There are 4 nested groupings, the coarsest first. Each group lies inside one group of the grouping before and may be the whole of it. The rows also spread widely along 12 directions, which tell nothing about the answers.
In the rows, 128 means zero.
Some rows, each with its group in each grouping after it:
[113  65 140 138 129  96 159 143 113 131 141 197 118  72 193  88  74 126
 182 167 113 118 146 128 117 111 142 117  91  98  87 122] => Kinub Q_635 Q_629 Q_949
[131  98 146 120 139 102 140 139 114 112 127 138 118 100 129 140 115 118
 121 126 112 120 135 146  97 142 142  99 148 134 114 138] => Kinub Q_635 Q_935 Q_201
[127 165 105 159 132 154 124  88 142 135 160 126 119 141 133  91 144 137
 160 116 125 127 155  97 170 132 169 159  68 105 129 102] => Kinub Q_695 Q_952 Q_269
[141 134 131 106 120 131  94 110 111 122 175 119 139 128 112 164 151 132
 114 102 138 107 162 113 145 168 160 124 144 129 156 127] => Bini Q_788 Q_140 Q_991
[156 143 128 204  93 153 164 146 162 138 117 143 100 126 143  81  97 106
 142 143 121 161  77 115 168 103 124 152 119 123  87 111] => Kinub Q_695 Q_952 Q_237
[157 145 177 117 127 105 148 113  99 166  96 148 127 114  72 189 139  72
 114  85 126  74 156 109  94 138 174 128 133 165 145 138] => Bini Q_657 Q_546 Q_922
[141 132 148 139 150 130 183 136 143 160  54 153 118 106 104 114 102  98
 163 124 114 128 122 131  88  84 148 127 105 128  92 136] => Kinub Q_55 Q_12 Q_840
[157 127 132 176 101 103 148 138 131 137 106 144  91 138  68 169 160  85
 117  95 117 123 119 126 120 156 188 129 105 151 105 100] => Kinub Q_695 Q_738 Q_331
[130 168 143 162 107 124 136 118 138 125 181 155 119 153 166 106 136 115
 119 127 118 106 133  99 164 165 116 153 122 138 136 116] => Kinub Q_55 Q_12 Q_18
[111 103  67 158 132  93 144 162 165 118 142 106 140 166 127 128 152 131
 126 123 104 167 134 166  90 101 122  97 108 116 108  93] => Kinub Q_55 Q_279 Q_568
[166 193 115 179 127 169 154 127 162  78 128 138  90 163 118 118 148 134
 153 111 133 130 134  99 123 164 140 129  71 114 100 115] => Kinub Q_55 Q_279 Q_762
[110 133 152 120 111 104 140 133 113 149 157 152 156 134 179 122 106 121
 121 137 118  94 137 105 118 105  93 136 142 138 158 130] => Kinub Q_55 Q_107 Q_599
[144 106 130 133 126  99 150 143 140 147 159 159 120 135 109  99 159 112
 107 161 107 138 134 158 113 130 127 104 159 134  98 129] => Kinub Q_675 Q_5 Q_761
[137 151 115 114 139 139 157 132 166 179 149 137 151 165 118  47 142 144
 123 193 125 151 135 147 109  69  86 117 175 113 102 147] => Kinub Q_635 Q_126 Q_864
[ 83 113 112 105 169 135 113 120 145 109 117  81 137 107 175  85  88 136
 124 119  94 157  98 151 151 123 110 134 154 128 136 137] => Kinub Q_635 Q_629 Q_147
[ 99 196  90 164 151 122 113 111 166  65 179  76 110 194 163 120 178 146
 104 101  97 134 132 122 137 161 100 125  92 139 149 107] => Kinub Q_695 Q_952 Q_269
[188 116 178 169  95 142 169 144 113 129 123 174  98  81 101 130  99  85
 127 147 134 136 121 115 118 116 155 117 146 143  89 135] => Kinub Q_55 Q_279 Q_568
[135 109 118 140 135 117 145 116 145 169 136 157 124 126 104  85 140 100
 144 125 111 133 149 136 147 139 181 144 121 117 102 109] => Kinub Q_55 Q_107 Q_599
[130  63 146 139 110 104 118 142  87 114 146 135 107  84 123 146 130 133
 118 170 131 151 131 142 114  99 145 101 134 133 119 125] => Kinub Q_695 Q_952 Q_237
[133  87  95 182 107  82 148 152 159 149 164 129 137 141 103 125 137  77
 105 100 100 167 133 167 129 124 164 112 144 134 103  80] => Kinub Q_55 Q_107 Q_599
[140 156 176 156 117 128 134  97  99 119 138 144  87  98 126 120 125  93
 121 121 118 108 134  93 151 144 154 147 103 167 130 131] => Kinub Q_635 Q_935 Q_201
[128 167 147 139 108 160 121  97 128 180 109 109 125 129 114  88 113 104
 109 130 120 134  94  98 185  98 125 183 144 163 150 133] => Kinub Q_635 Q_126 Q_864
[114 102  83 113 126 124 136 132 131 163  92 148 155 147 128 135 119 158
 181 113 130 110 145 122 107 113 157 140  77  77 123 104] => Kinub Q_635 Q_629 Q_949
[111 127 151 151 129 133 104 116 116  87 138  86 101  91 152 124  96 101
  91 112 104 153  91 128 167 144 126 139 153 173 145 133] => Kinub Q_635 Q_126 Q_864
[125 181 106 176 116 154 116 121 145  84 113  91  88 172 132 134 159 146
 122 113 124 138  90 100 151 144 111 151  80 142 136 112] => Kinub Q_695 Q_952 Q_269
[131 166 129  52 158 173 114 101 119 164 100 119 146 159  99 105 166 183
 132 161 142 110 139 116 110 109 106 140 147 111 150 165] => Kinub Q_675 Q_5 Q_761
[ 97 140  88 160 103 130 119 120 149 175 155  91 183 142 163 116  94 120
 132  84 110 147 119 115 177  69 131 163 116 112 160  84] => Kinub Q_695 Q_952 Q_237
[180  74 137 151  95 140 152 176 125 114 112 159  95 106  97 124 126 131
 125 190 146 168 100 150 101 114 129 101 164 120  76 140] => Kinub Q_55 Q_279 Q_568
[127 132 135 128 144 135 152 119 161 196  93 124 137 111 109  72 108  88
 138 126 109 146 106 136 156  86 139 154 152 139 107 135] => Bini Q_788 Q_140 Q_991
[146 111 127 115 145 145 135 133 128 117 120 145 105 122 106 105 151 151
 142 175 137 146 142 137 101 124 137 108 127 110  98 143] => Kinub Q_55 Q_279 Q_762
[130 127 164 116 141 130 141 132 121 104 102 146 129  84 167 146  60 107
 144  90 108  92 114 118 119 167 144 127 142 129 128 145] => Kinub Q_635 Q_126 Q_864

New rows, each followed by its group in each grouping:
[101  94 127 162 106  95 125 120 115 148 170 135 138  91 173 108  86  96
 134 110 103 135 135 123 168 110 153 146 107 134 135  97] => Kinub Q_635 Q_935 Q_201
[ 82 139  79 105 130 100 103 127 119 132 123 106 154 196 139 172 181 172
 127 101 116 100 141 117  98 123 106 133  67 121 174 102] => Kinub Q_675 Q_5 Q_761
[131  76  86 159 145 113 125 159 131  52 123 102 104 111 119 166 120 144
 145 112 122 172 139 166  73 133 163  66  92 106  93 108] => Kinub Q_635 Q_126 Q_864
[139 141 135 150  99 151 146 135 120 142  89 147 112 132 129 122 118 132
 151 145 140 124 106  91 130  97 121 157  90 131 121 126] => Kinub Q_55 Q_279 Q_568
[117 113 105 117 121 127 108 127 132 125 159 130 133 144 141 112 138 149
 121 136 124 129 128 134 149 164 131 136 148 110 131 122] => Kinub Q_635 Q_629 Q_949
[126 200 146  94 158 167 120  91 135 120 172 125 130 150 161  72 148 163
 126 155 124 110 147 100 147 140  89 143 139 124 148 159] => Kinub Q_675 Q_5 Q_761
[135 145 129 139 134 147 118 112 120  88 155 122 114 116 144 121 120 141
 141 128 130 129 147 110 130 140 142 122 104 121 129 130] => Kinub Q_635 Q_126 Q_864
[147 114  86 170  86 131 156 179 167 149  65 139 134 162 124 148 104 123
 161 105 131 139  76 129 121 111 124 139 103 104  99 104] => Bini Q_788 Q_140 Q_991
[153 133 129 149 121 133 147 127 119 123 135 167 105 128 115 120 149 136
 155 148 134 123 150 112 108 121 147 119  77 115 102 120] => Kinub Q_675 Q_5 Q_761
[147 106 125 129  84 148  97 140 108 114 139 153 110 128 146 146 128 159
 145 149 156 112 110  99 162 172 136 149 118 111 134 130] => Bini Q_788 Q_140 Q_991
[117 133 167 104 179 121 131  87 130 140 106 128  96  95 108 100 141  93
 117 111  90 108 127 133 153 175 174 147 147 155 122 148] => Kinub Q_695 Q_952 Q_269
[149 150 143 135 136 146 161 145 150 133 112 141 148 112 162 121  67 108
 153 107 124 117 121 121 114 117 121 125 146 111 115 144] => Bini Q_657 Q_546 Q_922
[119 142 117 127 172 156 143 120 161 139  84  96 127 113 132  86  98 118
 152 120 116 158 111 138 128  93 130 138 124 124 111 141] => Bini Q_657 Q_546 Q_922
[ 61 112  98 128 201  66 135 116 160 104 129  96  97 140 146  79 169 119
 121 127  67 150 141 176 105 136 124 106  92 151 105 119] => Kinub Q_635 Q_935 Q_201
[114 169 155 116 169 125 147 142 156  83  96 111 112 135 171 117 114 115
 100 104  81 118  76 143 116 170  74 121 163 161 126 160] => Kinub Q_675 Q_5 Q_761
[143 108 137 126 123 160 110 133 116 104 110 107 125  78 136 148  79 128
 141 108 138 149 105 123 146 130 149 128 142 121 127 137] => Bini Q_788 Q_140 Q_991
[101 132 120 133 136 120 109 112 115 112 145  96 103 141 121 117 177 138
 104 153 118 149 134 124 129 109 112 131 103 162 143 125] => Kinub Q_55 Q_279 Q_568
[ 92 120 119 132 156  58 121 122 122  74 178 146  88 156 150 146 203 130
 110 117  86  95 166 140 105 205 135 101  73 150 130 112] => Kinub Q_675 Q_5 Q_761
[156 111 136  93 155 140 153 139 155 169 108 161 131 122 109  84 121 121
 141 161 129 125 131 154 114 141 140 122 186 101  91 164] => Bini Q_657 Q_546 Q_922
[137 111 128 150 110  60 176 143 150 213 180 150 178 144  95 125 141  71
  94 120  95 129 167 162  97  64 143  95 177 136 116  96] => Kinub Q_695 Q_952 Q_237
[160  82 139 149 102 137 122 153 114  80 183 152 120  88 161 126  90 129
 129 145 137 148 129 134 140 163 145 107 166 106 112 127] => Kinub Q_55 Q_107 Q_599
[111 132  84 136 143 138 116 134 152 110  99  94 120 162 119 130 150 144
 135 106 117 152 109 138 128 141 133 137  97 119 128 111] => Kinub Q_55 Q_279 Q_762
[149  90 159 182  92  84 152 156  94  95 155 186  68 104 136 135 149 111
 123 176 121 129 128 123 102 125 127  99  83 158  92 117] => Kinub Q_675 Q_5 Q_761
[145  93 113 147 118 141 123 134 112 107  75 121 120  87 105 188  83 113
 165  50 130 123 125 123 128 166 216 134  85 104 120  99] => Kinub Q_635 Q_935 Q_201
[138 116 174 135  91  88 115 109  91 189 171 151 117 118  91 136 166  75
  77 151 127 109 143 114 160 125 147 149 165 185 155 131] => Bini Q_657 Q_546 Q_922
[137 153 130 143  99 124 102 109 108 157 128 103 121 156  78 167 175 109
  92 113 141 121 132 103 142 117 143 153 119 169 167 119] => Bini Q_657 Q_546 Q_922
[138  67 149 125  89 118 141 133  99 199 110 208 107  96 125  92 123 125
 166 189 139 111 118 111 155 120 174 167 115 108  98 128] => Kinub Q_695 Q_738 Q_331
[150 133 124 168  95 147 135 135 140 126 171 162 105 137 148  80 135 132
 135 173 135 147 121 109 166 138 122 146 119 117 106 119] => Kinub Q_55 Q_279 Q_762
[151 197 128 115 143 171 151 132 149 127  94 113 156 156 141 139 100 142
 149 104 141 109 128 104  93 102  98 125 133 111 139 152] => Bini Q_657 Q_546 Q_922
[154 160 118 178 101  89 184 164 163 133 164 158 139 177 137 129 132 107
 120 122 110 115 144 134  81 112 100  95 127 125  98 107] => Kinub Q_635 Q_935 Q_201
[100  79 142 109 145 121  95 121  97  97 156  93 137  64 162 130  80 126
 112 127 112 154 129 145 135 114 137 108 162 140 147 139] => Kinub Q_635 Q_126 Q_864
[128 136 160 188 108  80 189 161 130 124 114 149 127 116 160 158  90  80
 125 106  96 113 112 120  82  75 104 103 103 157 113 110] => Kinub Q_695 Q_952 Q_237
[161 108 131 157 106 160 126 130 131 125 115 152  81 110 105  88 123 124
 140 165 138 153  99 125 163 156 161 148 132 122  88 132] => Kinub Q_635 Q_126 Q_864
[129 152 146 112 160 174 118 112 111  95 104  94 134  83 158 143  70 135
 154  96 138 127 132 104 122 112 137 129 119 121 147 154] => Bini Q_657 Q_546 Q_922
[157 124 139 158 115 142 132 132 109  96 117 116 105 107 102 166 124 125
 127 120 136 141 123 120 109 114 153 109 118 133 120 123] => Kinub Q_695 Q_952 Q_269
[106 183 134 113 145 134 117 113 133 108 140  84 139 158 152 125 135 140
  91 115 112 121 120 119 123 124  76 128 154 156 164 140] => Kinub Q_635 Q_629 Q_949
[ 94 170 140 166 158 111 145 120 137  51 139 136  61 139 193  87 145 139
 140 159  99 116 125 107 111 143  83 117  51 160 109 138] => Kinub Q_635 Q_126 Q_864
[130 135 106 120 154 141 125 145 147  73  89 104 103 151 121 145 137 152
 129 113 118 132 104 145  97 173 125 109 127 121 114 140] => Kinub Q_635 Q_126 Q_864
[132 207 141 144 135 163 128  93 133 132 122  94 115 155 105 109 156 120
 113 121 125 135 128  92 142  99 113 152 106 162 149 131] => Kinub Q_55 Q_279 Q_762
[147 189 127 159 127 144 166 124 162 149 114 129 110 179 106  92 161 128
 124 152 121 131 116 115 114  89  97 135 120 138 110 128] => Kinub Q_695 Q_952 Q_269
[163  83 127 107 127 123 147 161 141 162 133 137 155 116  96 114 120 120
 103 156 119 162 115 178 103 106 128  92 218 112  98 141] => Kinub Q_675 Q_5 Q_761
[124 117 127 119 117 158 108 145 129 114  83  86 126 117 137 144  98 139
 110 119 125 153  58 133 150 135 118 148 180 134 140 142] => Kinub Q_695 Q_738 Q_331
[122 114 120 150 106  98 144 117 142 203 181 176 141 136 140  62 139  99
 129 150 105 129 142 129 175 114 144 157 121 123 114 102] => Kinub Q_675 Q_5 Q_761
[ 99 187 117 118 189 113 144 104 157 122 107 104 102 176 115  95 193 133
 121 127  91 124 140 134  96 119 103 122  82 156 123 135] => Kinub Q_675 Q_5 Q_761
[142 139 176 125 132 120 140 108 100 129 190 158 123 104 137 113 135 119
 117 159 131 112 177 112 118 118 132 110 146 141 133 142] => Kinub Q_55 Q_12 Q_18
[103 121 111 110 156 129 107 101 139 144 123 107 123 124 122 104 144 126
 139 114 113 133 134 130 157 141 158 148 111 131 132 126] => Bini Q_788 Q_140 Q_991
[ 98  91 129 168 122  99 119 134 109  75 171 131 100  88 200 117  93 123
 139 128 106 139 128 124 148 142 132 121  86 136 124 109] => Kinub Q_635 Q_935 Q_201
[145 182 149 101 137 124 143 104 125 156 162 149 158 156 115 151 153 129
 124 101 125  66 182 103 108 149 145 121 143 115 152 131] => Kinub Q_695 Q_952 Q_237
[158 156 166  99 163 133 156 121 133 128 136 142 136 107 114 131 119 112
 136 118 125 100 167 125  89 129 141  92 157 128 115 157] => Bini Q_788 Q_140 Q_991
[141 139 134  96 176 153 136 119 147 111 119 114 136 110 118 118 112 125
 136 103 113 134 145 143 112 155 153 110 160 113 116 147] => Kinub Q_55 Q_279 Q_762
[136 184 168 160  98 118 146 119 107 130 126 149 100 161 125 136 160 111
 107 141 128  93 127  77 116 110  96 146  98 180 150 126] => Kinub Q_55 Q_107 Q_599
[125 102 107 160 126  89 153 155 149 133 110 135 108 148 101 129 160 107
 122 135 107 152 122 153  96 112 132 111 106 141  98 106] => Kinub Q_55 Q_279 Q_762
[150  71 121 112 110 113 115 143 115 142 150 151 124 131  89 152 165 141
 112 147 134 124 139 151 125 171 173 115 169 104 115 121] => Kinub Q_695 Q_952 Q_237
[140 122 158 107 103 121 119 117  75 151 154 152 133 130 106 147 159 141
 116 169 154 103 168 100 101  94 129 123 133 140 157 135] => Kinub Q_55 Q_107 Q_599
[145 139 133 112 121 120 154 130 129 167 143 149 159 146 110 120 130 128
 124 144 130 113 156 130  94  90 119 111 157 116 123 130] => Kinub Q_635 Q_629 Q_949
[138 195 174 135 130 155 134 116 110 117 127  91 128 123 142 131 111 119
 102 143 140 130 121  92 109  58  69 125 144 171 160 160] => Bini Q_657 Q_546 Q_922
[103 145  91 132 138 141 132 135 149 129 115 103 162 144 172 118  93 147
 154  95 112 139 117 124 128  95 110 137  95 102 139 112] => Kinub Q_675 Q_5 Q_761
[164 179 123 144 104 141 171 146 155 137 117 165 140 178 126 131 123 134
 144 118 135  93 130 108  96 133 110 125 124 102 110 124] => Kinub Q_635 Q_629 Q_949
[160 153  97 131  92 149 121 135 156 178 164 109 158 184  79 119 167 137
  91 141 139 153 119 139 146 116 128 138 198 116 133 116] => Kinub Q_695 Q_738 Q_331
[138  83 109 141 113 136  97 152 131  93 123  91  96 118 108 137 141 140
 105 149 134 181  85 152 144 139 127 116 156 140 113 131] => Bini Q_788 Q_140 Q_991
[149 109 117 163 105 167 109 138 124  79  90 122  64 119 113 120 131 148
 135 150 141 162  73 120 161 168 144 148 113 128 100 127] => Kinub Q_635 Q_629 Q_949
[122 125 149 129 132 102 139 135 138 137 145 129 130 129 136 112 126  93
  89 126  98 129 115 144 132 141 114 125 184 158 132 132] => Kinub Q_55 Q_107 Q_599
[141 116  80 147 101 152 110 130 136 136 120 143 114 162 101 130 163 161
 159 132 148 136 131 115 153 159 175 157  80  88 118 100] => Kinub Q_55 Q_12 Q_840
[140 131 182 136 120 142 133 116  94 116 122 143  99  81 136 128 107 105
 121 139 125 122 119  98 145 128 136 141 129 159 135 143] => Kinub Q_55 Q_279 Q_762
[142  98 100 133 106 136 130 143 130 147 153 156 148 132 130 123 124 151
 158 147 144 134 151 130 127 119 153 126 120  81 119 111] => Kinub Q_55 Q_12 Q_840
[112 110  94 179 116  97 143 145 149 139  92 114 112 145 113 129 129  99
 128 107 102 156 101 145 119 102 140 131  87 145 108  94] => Kinub Q_635 Q_126 Q_864
[144 160 138 108 147 178 116 122 112  74  94  80 112 123 108 144 125 167
 121 142 144 148 116 122  91 104 101 106 142 134 133 158] => Kinub Q_635 Q_629 Q_949
[112 145 138 155 117 138 136 124 134 134  96 121 115 119 160 104  87 108
 135 116 109 131  85 107 158 114 116 162 109 147 131 125] => Kinub Q_635 Q_126 Q_864
[134 138 145 114 148 143 135 115 139 140 178 109 168  97 150  99  88 118
 114 122 114 143 149 142 137  98 130 110 194 114 133 139] => Kinub Q_695 Q_952 Q_237
[149 143 131 135 138 165 167 136 155 145 113 131 151 109 141  88  75 120
 151 133 124 150 121 128 119  76 121 125 146 108 103 138] => Kinub Q_55 Q_279 Q_568
[138  81 158  72 138 141 100 122  73 117 116 125 122  85 104 165 136 165
 125 160 149 120 144 129 101 127 153 106 160 116 141 156] => Kinub Q_695 Q_952 Q_237
[128 141 134 155 105 150 116 131 129 104  86  97 101 125 129 140 104 113
 107  98 118 141  66 114 166 153 123 162 138 158 137 124] => Kinub Q_635 Q_629 Q_949
[141 205 190 111 151 186 151 106 115 109 121 105 128  98 160  79  75 141
 123 170 133 135 119  93 108  48  56 120 166 151 137 182] => Kinub Q_635 Q_629 Q_949
[118 153 141 132 121 110 138 124 141 149 167 137 148 151 162 118 129 118
 107 120 105 101 129 119 144 141 110 138 157 133 146 124] => Kinub Q_695 Q_952 Q_237
[107 115 108 130 137 125 105 101 120 152 121  94 117 139  85 124 175 137
 117 131 122 149 135 131 143 106 160 143 106 137 139 110] => Kinub Q_695 Q_952 Q_237
[106 109 122 136 140  99 125 141 121  77 150 115 107 125 153 133 137 141
 115 145 111 142 133 146  96 129 106  92 121 139 120 125] => Kinub Q_635 Q_629 Q_949
[105 108 117 120 110  97 131 140 116 171 123 126 155 149 129 138 143 136
 117 148 128 130 131 130 101  66 102 128 129 136 149 116] => Kinub Q_55 Q_12 Q_18
[127 101 135 120 139 110 136 149 126  82 143 147 110 116 159 129 119 144
 127 147 115 123 129 146  98 163 116  95 145 118 107 141] => Kinub Q_635 Q_629 Q_949
[120 110 143 106 141 119 132 126 105 131 111 132 136 113 127 142 119 127
 134 123 124 118 144 125  96 109 137 120 129 134 138 135] => Kinub Q_55 Q_107 Q_599
[135 134 155  88 163 116 132 119 122 129  83 131  95 133  79 149 177 123
 117 132 120  99 135 133  93 157 142 116 135 159 120 159] => Bini Q_788 Q_140 Q_991
[139 102 128 138 108 127 121 102 107 192 137 128 149 100  84 134 124 105
 134 112 130 135 152 120 153  84 194 145 124 121 138 103] => Kinub Q_695 Q_952 Q_269
[133  78 151 118  99 104  99 116  84 147 169 154 116  99 111 136 140 116
 106 152 130 116 145 124 152 150 169 136 152 143 140 127] => Kinub Q_635 Q_126 Q_864
[143 137 103 131 122 154 114 120 131 122 135 136 113 161 104 126 170 161
 143 136 148 124 144 114 135 162 156 141 103 102 125 118] => Kinub Q_55 Q_12 Q_18
[101 122 100  90 147 124 124 127 150 155 142 119 170 149 160  96 113 150
 130 126 111 123 131 145 132 129 111 135 164 101 137 131] => Kinub Q_635 Q_629 Q_949
[142  63 133 142 102 131 109 142  92  99 153 135 114  77 136 154 104 142
 134 145 142 147 127 129 135 130 165 110 133 107 120 118] => Kinub Q_695 Q_952 Q_237
[118  80 132 127 146  78 159 136 119 151 113 143 151  84 118 154  89  86
 144  85  97 121 162 153  81 100 179  95 121 122 112 109] => Kinub Q_635 Q_629 Q_949
[125  83 110 124 108 138  97 130 114 131 129 121 129 108 130 128 108 141
 133 134 134 146 113 132 157 136 156 143 137 114 132 120] => Kinub Q_635 Q_126 Q_864
